There are 8 hidden switches. A switch that is on adds its own fixed numbers to the row, and there is some noise. The rows also spread widely along 11 directions, which tell nothing about the answers.
Known rows, each followed by its switches (1 for on, 0 for off):
[ 13  -4 -10  -8  27  10  -1  21   5 -11  -5 -10   6  11  -8  25  -9  19
 -22   6  -4   8 -12  12  -8 -21   3 -10  11  -4   8] : 1 1 0 0 1 0 0 1
[ -1 -12  -2  12  -3 -10  -6  -3  10  11 -11  12   0  -1  -7  14   5   7
 -13   4   1  24   6   0  16  14  -2   2   4 -22  -2] : 1 1 1 1 0 1 1 0
[  3   0   6  11  -3  -3 -27  -3  -1   8  -2  10   9 -23   3   0   4   8
   4  -8 -13  13   5  12   7   5  -7  -2   1 -14  -2] : 1 0 1 1 1 0 0 0
[  0  -6 -23   6  15   5  13  -2  21  -3  -8  -7   7  10  -6  16  14  20
 -20   4  -1  13  -5   8   4  10   7  -6   0 -10   6] : 1 0 1 1 1 0 1 1
[ -3 -14 -32  14   0   8  -5  -2  22  -2 -17   5  -8   6  -5  34   0  17
 -23  -1  12   8  -8   9  13   9   3  -8  17 -23  -9] : 0 0 1 0 1 1 0 0
[  4 -10  -1   7  12   0 -12   2  -5  -3 -11   4 -10 -10  -1   1  -7   6
 -12   1 -17  14  11   0  15   3 -16   6  28 -15  -9] : 1 1 1 0 0 0 1 0
[  4 -10  -2   7   5  -5  15   9   5   0  -4   4  -5   2   2   9  -1  17
   1  -9 -14   6  15   9   3 -16  -4   1  11   6   5] : 1 1 1 1 1 1 0 0
[  5 -14   8   2  -4   0 -18   0   4   3 -15  13   2  -6  -9  25  -3   3
 -10   5  -3  18   3   3  15  -2 -11   2  13 -24  -7] : 1 0 0 0 1 1 1 0
[ 13 -12   1   1  11   2 -24   6   2   8   5  10  16  -9  -4  15   3  11
 -11  -1   1  17  -9   4   9   3   1 -13  10 -24  -3] : 0 1 1 0 1 0 1 0
[  9 -17 -14   0   9   4   3  -3   4  -8  -2   0   8  -5  -2  11   9  10
 -10   4  -9  10   3  -3   9   7  -4  -1  18 -16   1] : 1 0 1 0 1 1 0 0
[ 21 -13 -10  -6   6  -5  13   5  -4   0   1   2  16  -3  -6  10   7  10
  -7   7  -8   6  11 -10  15  -3  -2   7   9 -14  21] : 0 1 0 1 0 1 0 0
[  1  -7  -8  -1  15  10  -1   2  11   3 -14  -4   3   4  -4  18   9  20
  -9   0  -5   6  -9  10   1   1   7 -13   8  -8  -5] : 1 0 1 0 0 1 0 0
[ -9  -1 -18  10  20   3  -2  -5  18  -3  -2  -8  -3  -5   4   0   8  13
  -8   5  -9   2   0   3  13   5  -4   0   9 -14   3] : 1 1 0 1 1 1 1 1
[  4 -12   0   5  -2  -4 -20   3   1   5  -1  10   8 -11  -3  17  -1   3
  -5  -2   2  10   1   1   9  -3  -4  -3   5 -20   4] : 1 0 0 0 1 0 0 0
[ 12  -9  11   0   0  -4  16  -2  -2   3  -2   7  14  -3  -2   3  15  17
   3  -3 -20  14  21   1   8   4 -10   2   9  -2   4] : 1 1 0 0 0 1 1 0
[  3  -4  10  -5   4  -2  14  -4   3  -5  -8  -1  12   7  -2   7  12  10
   3  11  -9   2  15  -3  -1  -7   1   8 -14   3  13] : 1 1 0 0 0 0 0 1
[  2 -25   7  -4   6   1   4  -3  13   4 -12   9  -4   3  -8  21   7   4
  -6  10  -3  13   2  -9  19   0  -2   2  17 -17  -6] : 1 0 0 1 1 1 1 0
[  1 -15 -12   5  14   4   9   5  16  -3  -7  -2  -6   5   0  18   3  19
  -8  -2  -5   5  -1   5   7  -8   3  -8  16  -5  -2] : 1 1 1 1 1 1 0 0
[ -8   0 -11   1  21   8 -15  14  13   1  10  -8   0   5   9  15  -7  14
  -1  -7  11 -14 -13   8  -4 -32   9 -19   1   0   7] : 0 0 0 0 0 0 0 1
[-10   2  15   4   9   1   1  -4   7   3  -2   0  -5   2  11 -10   9  12
  13  -2 -10  -3  13   5  -3   1  -4  -1  -5  10  -6] : 0 1 0 0 0 0 0 0
[ -8   3  11  -4  19  -5  -9   9  -1   6  -1  -2   1   2   1  -2  -1   2
   3   8  -5  -2   1  -1  -2 -13   1  -1 -11  -2  11] : 1 1 0 0 0 1 0 0
[  5  -8  -4   7   6   0 -26   4   1  -1  -1   6   4 -16  -1   9  -2   5
 -10  -1  -6  18  -2   8   8   1  -7  -4  15 -20  -4] : 1 0 1 1 1 1 0 0
[ -1   2   0   2  16   7  -5  12   6   3 -10  -4  -6   0  -1  12  -3  18
  -7  -6 -14   9  -3  21  -3 -10  -4 -10  13   1  -4] : 1 0 0 1 1 1 0 0
[-12   1   1  13 -11  -8  -6  -1   4   4 -12  10  -5   3   2   6  -3   2
  -1   0   1   6  17   7   3  -4  -5   9 -12  -3   1] : 0 0 1 0 0 1 0 0
[ -1  -1   7  -5  12   1  16  -2   7   4  -5  -4   9   5  -1  -2  17  12
   4   4 -13   4   6   5  -4   3   3   0 -12   7  11] : 1 0 0 1 1 0 0 0
[  8  -8  -6   2  -1   4   5  -1   6  -4  -9   3  12  -1  -2  17   8  17
  -1  -4 -10   3   8   9   0 -10  -1  -2  -1  -2   7] : 1 0 1 0 1 0 0 0

New rows, each followed by its switches (1 for on, 0 for off):
[-15   1  -8  11  19  10 -13  -5  24   3  -8  -5  -6  -2   6  10   6  21
   0  -4  -6  -6  -8  12   7  -2   1 -13   4 -10  -8] : 1 1 0 0 1 0 1 1
[ -9 -15   3   8   3  -3  -7   1  12   7  -3   9  -9  -2   4  11   1   7
   2  -5   0  10   1   4   7  -7   2  -7   8  -6  -8] : 1 0 1 1 1 1 0 0
[  6 -13 -14   8   7  -7  11   1   8   3   9   3   9   5   0   2  11   9
 -14   2   6  13   6  -6  10  10   3  -1   2 -10  10] : 0 1 1 1 0 0 1 0
[  2  -6  -8  -3   3   3   9  -7  10   2  -4  -3  18   3  -1  13  18  16
   1   2  -1  -1   2   0   1   4   7  -5 -11  -5  13] : 1 0 0 0 0 0 0 0
[  0  -8  -3  -1  15   9  -9   3  11  -6  -5  -2  -2  -2   5  11  -2  13
   2   1  -4  -9  -2   2   5 -15  -2  -4  10  -7  -2] : 0 1 0 0 1 0 0 0
[ -6   1 -12   6  19   8   1  -1  14  -5 -11  -5  -5   5   0   4   3  14
  -8   7  -9  -3   3   7   5  -1  -4   0   5  -8  -3] : 0 1 1 0 1 1 1 0
[ -6 -10   3   4  16  -1   1  -1  15  -1   6   0   2   4   4   1   9   6
  -5   5   1  10  -1  -1   1  -1   4  -6  -3  -3   0] : 1 1 1 1 1 0 1 0
[ -5  -5  14 -13  14   5  -6  -5   9   1  -6  -2  13   1  -2  10  12   3
  10  15  -3  -6  -4  -4  -1 -10   7  -2 -18  -8   8] : 1 0 0 0 1 1 0 0
[ -3  -5  -9   8   9  -3  13   7   5 -11   2  -3  -6   8   6   4  -3  12
  -7  -1  -6   4  14   5  -2 -16  -4   2   5   7   6] : 1 1 1 0 0 1 0 1
[  8 -20  17  -8  10   2 -10  -4   6   6  -3   9   6  -5  -3  11   9   4
   1  10  -3  12   0 -11  18   2  -2  -2  14 -20  -8] : 0 1 0 1 0 1 1 0
[ -1 -14  -1   7  -8  -2  14  -7  14  -5  -1   5   9   9   3  16  13  12
  -3   0   8   8  12  -1   1   3   3  -3  -7  -2   3] : 1 1 0 0 0 0 0 0
[ -2   5   3  -2  13   1  -6  -5  -3   5 -17  -4   3  -5  -6  -3   9   5
  -4  10 -18   9   4   2   7  17  -7   6   2 -14   2] : 1 0 0 0 0 1 0 0
[  8  -9  -6   5  10  -5   5   8  -3 -12   2   1   4   4  -4   3  -4   3
 -21   7  -6  19  11   1   1  -2 -10   6   9  -6   7] : 1 1 1 0 1 0 1 0
[ -6 -17  -3   3  11   1  12  -3  19 -14   8   0  -3  10   8   3   5   3
  -7  11   8   3   9  -8   4 -12   2   3  -1   0   2] : 0 1 1 1 1 0 1 1
[11 -7  6 -4  5 -4  5  6 -5  1 -2  4 16  3 -6  9  6 11 -4  3 -6 11  9  1
 -3 -8  3 -1 -7 -2 12] : 1 1 1 0 0 0 0 0
[  7 -14  -9   9   0  -1  -2  -1   9  -4  -3   8   8  -1  -4  17   5  11
 -16   2  -1  20   5   3   9   7  -5  -3  10 -18  -2] : 1 1 1 0 1 1 1 0
[  7 -12  11  -9  19   3   9  -9  10  11   5   0  21  -6   2  -2  32  20
  16   2 -17   5  -3  -4   5  12  13 -13  -3  -8   3] : 1 1 1 1 1 1 0 0
[ -4   4  -1  11  10  -3 -17   2  -3   1  -3   0  -6 -14   6  -7  -3  10
  -2  -6 -18   7  10   7  10   4 -14   3  16  -9  -2] : 1 1 0 0 0 0 0 1
[ 21  -9 -13   8 -11   5   2  -1   8 -13   1   8  30  -7  -3  25  11  24
 -10  -5  -5  13  11  13   0  -9  -5  -6   1 -12   8] : 1 1 1 0 1 1 1 0
[  8  -5 -12   5  10   8  -8   6   9  -8 -12  -2   5  -1  -4  22  -2  20
 -15   0  -8  10  -3  14   3  -6  -1  -6  11 -12   0] : 1 1 1 0 1 0 0 1
[  1  -9   2   2   0  -2  -2   4   6  -1   3   7   4  -3   6  11  -1  10
  10  -2  -2  -9  11  -1   5 -23  -3   0   0  -3   8] : 0 1 0 0 1 1 0 0
[  7  12  -6   8   8   4 -31   5  -8   0  -5   1   6 -22   2  -4  -5  13
  -3  -5 -23   7   4  17   6   1 -14   2  11 -15   1] : 0 0 1 0 1 0 0 1
[  5  -4  10   3  -3   4  -3  11  -2   1 -17   7 -12   4  -1  17 -12  16
  -4 -10 -12   9  14  17   1 -15 -12  -1  20   6 -11] : 0 0 0 0 0 0 0 0
[ -5   9   2   2  18  -9   1   8   0  12  -2  -3   1   2  -1 -11   4   5
   2   5  -9  -1   6   3   1   1   0   6 -16   0  18] : 0 1 0 1 1 0 0 0
[  3  -2  -2   8   0  -4   2  -3  10   4   2   3  17   2  -2   8  14  12
  -9   0   1  15   6   6   2   8   1  -4 -10  -8   9] : 1 1 0 1 0 0 1 0
[-10  -6   0   6   9  12   8 -13  28 -14   5  -5   4   5  15   1  21  20
   5   4  -1   4   2   8  -5   5   8 -10  -6   4 -14] : 0 1 1 1 1 1 0 1
[ -7  -1  -3   3   3   4  -6  -3   8   1 -11   0   1  -6   6   9   2  12
  10  -4  -8 -14   7   5   4 -18  -3   0  -3  -1   8] : 1 0 0 0 0 0 0 0
[-16  -7 -14  15  -4  -8   9  -6  20   3  -2   4  -6  14   6  11   6   9
  -4   0  15  -1  10  -4   8   3   5   2 -11  -5   5] : 0 1 0 0 0 0 0 1
[ -2 -10  -6   8   2  -3  -5   0   6  -8  -5   4  -6   5   0  11  -5   1
 -16   9   7  12   9  -5  11   4  -7   8   9 -14  -2] : 0 1 0 0 0 0 0 1
[  8 -13 -14  -3  11  -8   5  -5   5   7   0   1  20  -3  -7   6  19   6
  -8  13   0  10  -1 -14  14  14   9   3  -7 -24  20] : 1 1 1 1 0 1 0 0
[ 12 -18  -4  -6  15   5 -14   5   2  -6  -6   2   8  -6  -8  22  -1   7
 -15  12  -3  14  -9  -3   9  -4   1  -4  17 -25  -1] : 1 1 1 0 1 1 0 0
[ -4  -1   1   2   6   3   5   0  11  -6 -11  -2   4  11  -3  14   5  12
 -10   9   1  10   3   7  -5   0   2  -2  -9  -2   1] : 1 1 0 0 0 1 0 0
[ -2 -10   7  -6  16  -8   5   7   2  17   5   2   7   8  -4   3  12   6
  -1   1   0  10  -4  -4   0   7   8  -9  -5  -4  10] : 1 0 0 0 1 0 0 0
[ -6  -7  -8  10   7  -5  -5   2   5   0   8   1  -1  -1   4   1   2   4
 -10  -3   3  11   3   3   1   7  -4  -5   7  -6   1] : 1 0 0 0 1 0 0 0
[  5   3   5   3  17   4 -21  16  -1   7  -9   4  -6  -5  -4   9 -11  13
 -10  -3 -15  12  -1  15   6  -7 -13  -6  20 -11  -8] : 0 1 0 0 1 1 1 0
[ -8   0  -8   6  15  -1   7  -3  16  11  -3  -5   1   0   4   2  17  23
   5  -4 -10   0   1   6   8   8   6  -8   0  -4   5] : 1 1 0 1 0 1 0 1
[ -7  -2 -13  12   2  10 -16  -9   9 -16 -12   0  -8  -5   5   5  -4   3
 -16   8  -2  10   6   6   7  11 -12   4  16 -16 -16] : 0 0 1 0 0 1 0 0
[  1  -3  -9   9   4  -7   2  10   0   2  19   5   7  -1   8  -3   3  12
   0 -11  -3   9  12   7  -2  -7  -3  -5   4   2   8] : 0 0 1 0 1 1 0 1
[ -6 -11 -11  11  -2  -5   2  -7  13   0   1   3   1  -5   5   7   6   5
  -1  -1   3  -1  11  -5  13  -7  -5   3   1  -8  10] : 1 0 0 1 0 0 1 0
[  8  -8   3  -2   9  -1  -3  -5   3   1 -18   2   5  -3  -9   9   8   9
 -11  14 -14  19   4  -2  13  14  -1   8   5 -19   1] : 1 1 1 1 0 0 0 1
[  5   1 -11  12   1   4  -6   8   5  -8   0   0   4  -3   4  15  -4  21
 -10 -11  -4   8   6  19  -4 -10  -7  -9  12  -1  -2] : 1 1 0 0 0 1 0 0
[ -5  -1   4   0  17   0 -35  -6   6  10  -1   0   8 -25   6  -1   7   4
  12   5  -9  -8  -7  -7  17  -4   2  -2  -3 -25   8] : 1 1 0 1 0 0 0 1
[ 11 -10  -6  -8  24 -12   8  11 -10   4  -5   0  -2   3 -13  -5   0  -4
 -17  21 -11  15   6 -14  16   9  -4  16   9 -18  18] : 0 1 1 1 1 1 0 0
[ -8  -6 -19  13   2  -2  31 -11  18  -3   1  -3   4  15   1   2  22  16
 -14  -1  -3  16  13   6   1  26  -4  -2   0   1   3] : 1 0 0 0 1 1 1 0
[-10  -2  -3  16   3   2  -7  -7  13  -1  -8   3  -4  -1   6   5   7  15
  -5  -5  -6  11   5  14   0  12  -3  -5   1  -4 -11] : 1 1 1 0 1 0 0 0
[ -2   0   7  -2  18   7  -1  -6  15   8 -20  -4   2  -1  -4   9  13  20
   1   6 -18   2  -1   5  11   5   1  -2   0 -10  -2] : 1 1 0 1 0 0 1 1
[ 12   1  -1  -2  17   2   3  12   0  -2  -2  -3   7  -1  -3   3   3  17
  -5   3 -17  10   6  10   1  -8  -2   1   5  -2   8] : 0 1 1 1 1 1 0 1
[ 10 -14 -12  -2  10  -4  22   5   6  10   5   0  14   6  -3  13  16  23
  -2  -7  -5   5   3  -3   7   3   7 -10   8  -5  16] : 1 1 0 0 0 1 0 0
[ -3 -17 -14  14   4   4   0  -7  21   1 -17   7 -12  -4  -1  20   4  17
 -10  -2  -8  10   4   5  20   5  -6  -2  25 -19 -13] : 1 1 1 1 1 1 1 0
[ -1 -11  -6   2  13  -3  -1   2   8   3   2   3   1   0   4   5   6  10
   1   4  -3   0   2  -6  11  -6   3  -1   4 -12   5] : 0 1 1 0 1 1 0 1
[ -7  -9  -5  14 -14  -2 -27 -14  12   2   4  10  16 -14   6  15   9   3
   0  -3  15   7   0   0   7   7   1  -7 -10 -23   0] : 1 0 0 0 0 0 0 0
[ -8  -2  -5   7  16   4  -4  -2   9  -2 -14  -6 -13   4   0   5   1  12
 -15   4  -9  13   1   7   7  16  -6  -1  16 -10 -11] : 1 1 0 0 0 0 0 1
[ -8   6 -12   9  13 -13  -3   6  -2  14  -2   1   0  -7  -3  -7   0   3
  -1  -1 -14  -4  10   0  12  -4 -10   8  -3 -11  23] : 1 0 0 0 1 1 1 0
[-11  -7  -2   9   3  -2  -4 -12  15   3   9   2  10  -2   7   0  19   9
   0  -1   4  12   1   0   2  20   4  -8  -7 -10  -1] : 1 0 0 0 1 0 0 1
[ -8  -8  15  -1  27  -5  17   2   0  12  -6  -1 -16   5   2 -17   9  10
   6   0 -28   6  13  -4   8   7  -7   2  15   7  -4] : 1 1 1 0 1 0 1 0
[ 13 -15  -9  -3  13  -1  14  14   2   5   7   1   9   6  -1  14   7  22
  -6  -9  -8  10   2   4   0 -10   5 -11  13   1  11] : 1 0 1 0 1 0 0 1
[ -2  -5   4   6   6  -4 -11   3   6   0  13   2  10  -5   6   3   4   5
  -3  -1   6  11   1   3  -3  -3   2  -9  -7  -5   5] : 1 1 0 1 0 0 0 0
[ -5  -7   0   9   4  -5   4   6  10  11 -12   7 -13   6   1   7  -4  12
  -1  -5  -5   2  12   5  10 -14  -3   2   5   1   0] : 0 1 1 1 0 0 1 0
[  5 -12  -4   9  -3  -3  -2  -1   1   2  -4  11   2   0  -1   8   3   8
 -12  -3  -2  17  12   1  11   7  -8   1  13 -11  -4] : 0 0 1 0 0 0 1 0
[  4 -10  -7   7   2  -6   0  -9   5  -5 -13   5   4  -4  -7   7   9   1
 -15  17  -6  21   8  -4  13  19  -5  12   1 -22   3] : 1 1 1 1 1 1 0 0
[-10  -3 -15  12  11 -10  -4   3   6  -2  10  -2   0  -1   4  -7   2  -1
 -14   5   4  13   3  -1   3   5   1   4  -5  -8  13] : 1 0 1 1 1 0 0 1
[  4 -15  -5  -3  15   5  15   1  13  11  -4   0   6   8  -5  16  16  21
  -6  -4  -7   8  -3   1   8   6   4 -13  13  -6   2] : 1 0 0 0 1 0 1 0
[ -1  -1   4   6  -4   1  -2  -9  11  -2  -1   4  14  -9   7   6  17  18
  12  -3 -12   1  13   7   3  -2  -3   0  -9  -4   4] : 1 1 0 0 1 1 0 1
[ -1  -7  18  -4   4 -15 -10   7  -4  22  -6  11   8   0  -7  10   4   0
   6   7   0   7   3  -8   8  -7   5   1 -15 -13  15] : 1 1 0 0 0 1 0 0
[-11  -8   5  12  -2  -5 -14 -13  18  10   6   9   6 -12  10   3  16  11
  13  -7   2   2   2   2   8   6   4  -9 -10 -10  -1] : 1 1 0 1 1 0 0 0
[  7  -8   7  -8  16  -6  11  15  -4   2   2  -1   7   9  -3   5   2  12
  -4   4  -7   8   6  -2  -4 -18   5  -2  -2   5  15] : 1 1 1 0 0 0 0 1
[-15 -13  27   7  -6 -12  -8  -4  13  22 -11  18 -12   0   3  11   2   3
  16  -4   0   2  12  -3  13 -14  -1   1  -9  -3  -5] : 1 1 0 1 0 0 1 0
[  1 -10 -19   9  11   1  -3   0  13   1   4  -2   7  -3   2  12   9  17
  -8  -5   1   2  -6   3   7   7   2 -11   8 -15   5] : 1 1 0 0 1 0 0 0
[ -1 -11  -2   1  11   3  -3  -6  13   2  -8  -1   3   3  -2  14  10  14
  -7   5  -1   9  -3  -2   9  10   4  -6   6 -15  -3] : 1 1 0 0 0 0 0 1
[  9  -9   5  -6  11  -6  21  -3   1  -5  -6  -1   9  -2  -6  -3  14   6
  -2  16 -23   9  21  -9  14   1 -10  18   3  -6  16] : 1 1 0 1 1 1 1 1
[ 12 -19  -4  -1   0  -2  11  11   2  -9  12   4  15  10   0  21   2  12
 -13  -3   8  16   7   1  -6 -19   5  -8   4   3  11] : 1 0 1 0 0 0 0 1
[  3   4   1   4   4  -5 -12   2  -1  -1   9   2  14  -9   4  -4   4   4
  -1   4   0   7   7   1   2  -1  -4   1 -10  -9  11] : 0 1 0 1 0 1 0 0
[ 11 -13 -10   8   0  -5  -7  18   4   1  -6  11  -6   1  -5  27 -16  12
 -14  -5   1  12   5   8  11 -23  -3   2  15 -10   7] : 0 1 1 1 1 0 0 1
[  1 -24  -1  -2   4  10   5 -15  19 -15 -15   2   0   2  -1  23   8   7
  -5  13  -1  -1   5 -10  16  -4  -5   6  12 -16  -6] : 1 1 0 0 1 0 1 0
[  1  -2   8  -7  17  -1   9  -2   3  -4   9  -5  18   4   0  -6  16   6
  -3  13  -6   8   7  -5  -5   3   0  -1 -11  -2  11] : 1 1 0 0 0 1 1 0
[ -4  -9   6   2   3 -10   9   0   1  11   6   7   8  -1   5  -3  12   6
  14  -5  -6  -2  13  -4   1 -10   3   0 -13   4  15] : 1 0 1 0 1 0 0 0
[ -7  -4 -17  26 -24   1  -2 -24  20 -10  -9   9   7 -10  10  13  16  18
  -1  -8   0   8  19  10  10  20  -9   2  -1 -13  -8] : 1 1 0 0 0 1 0 0
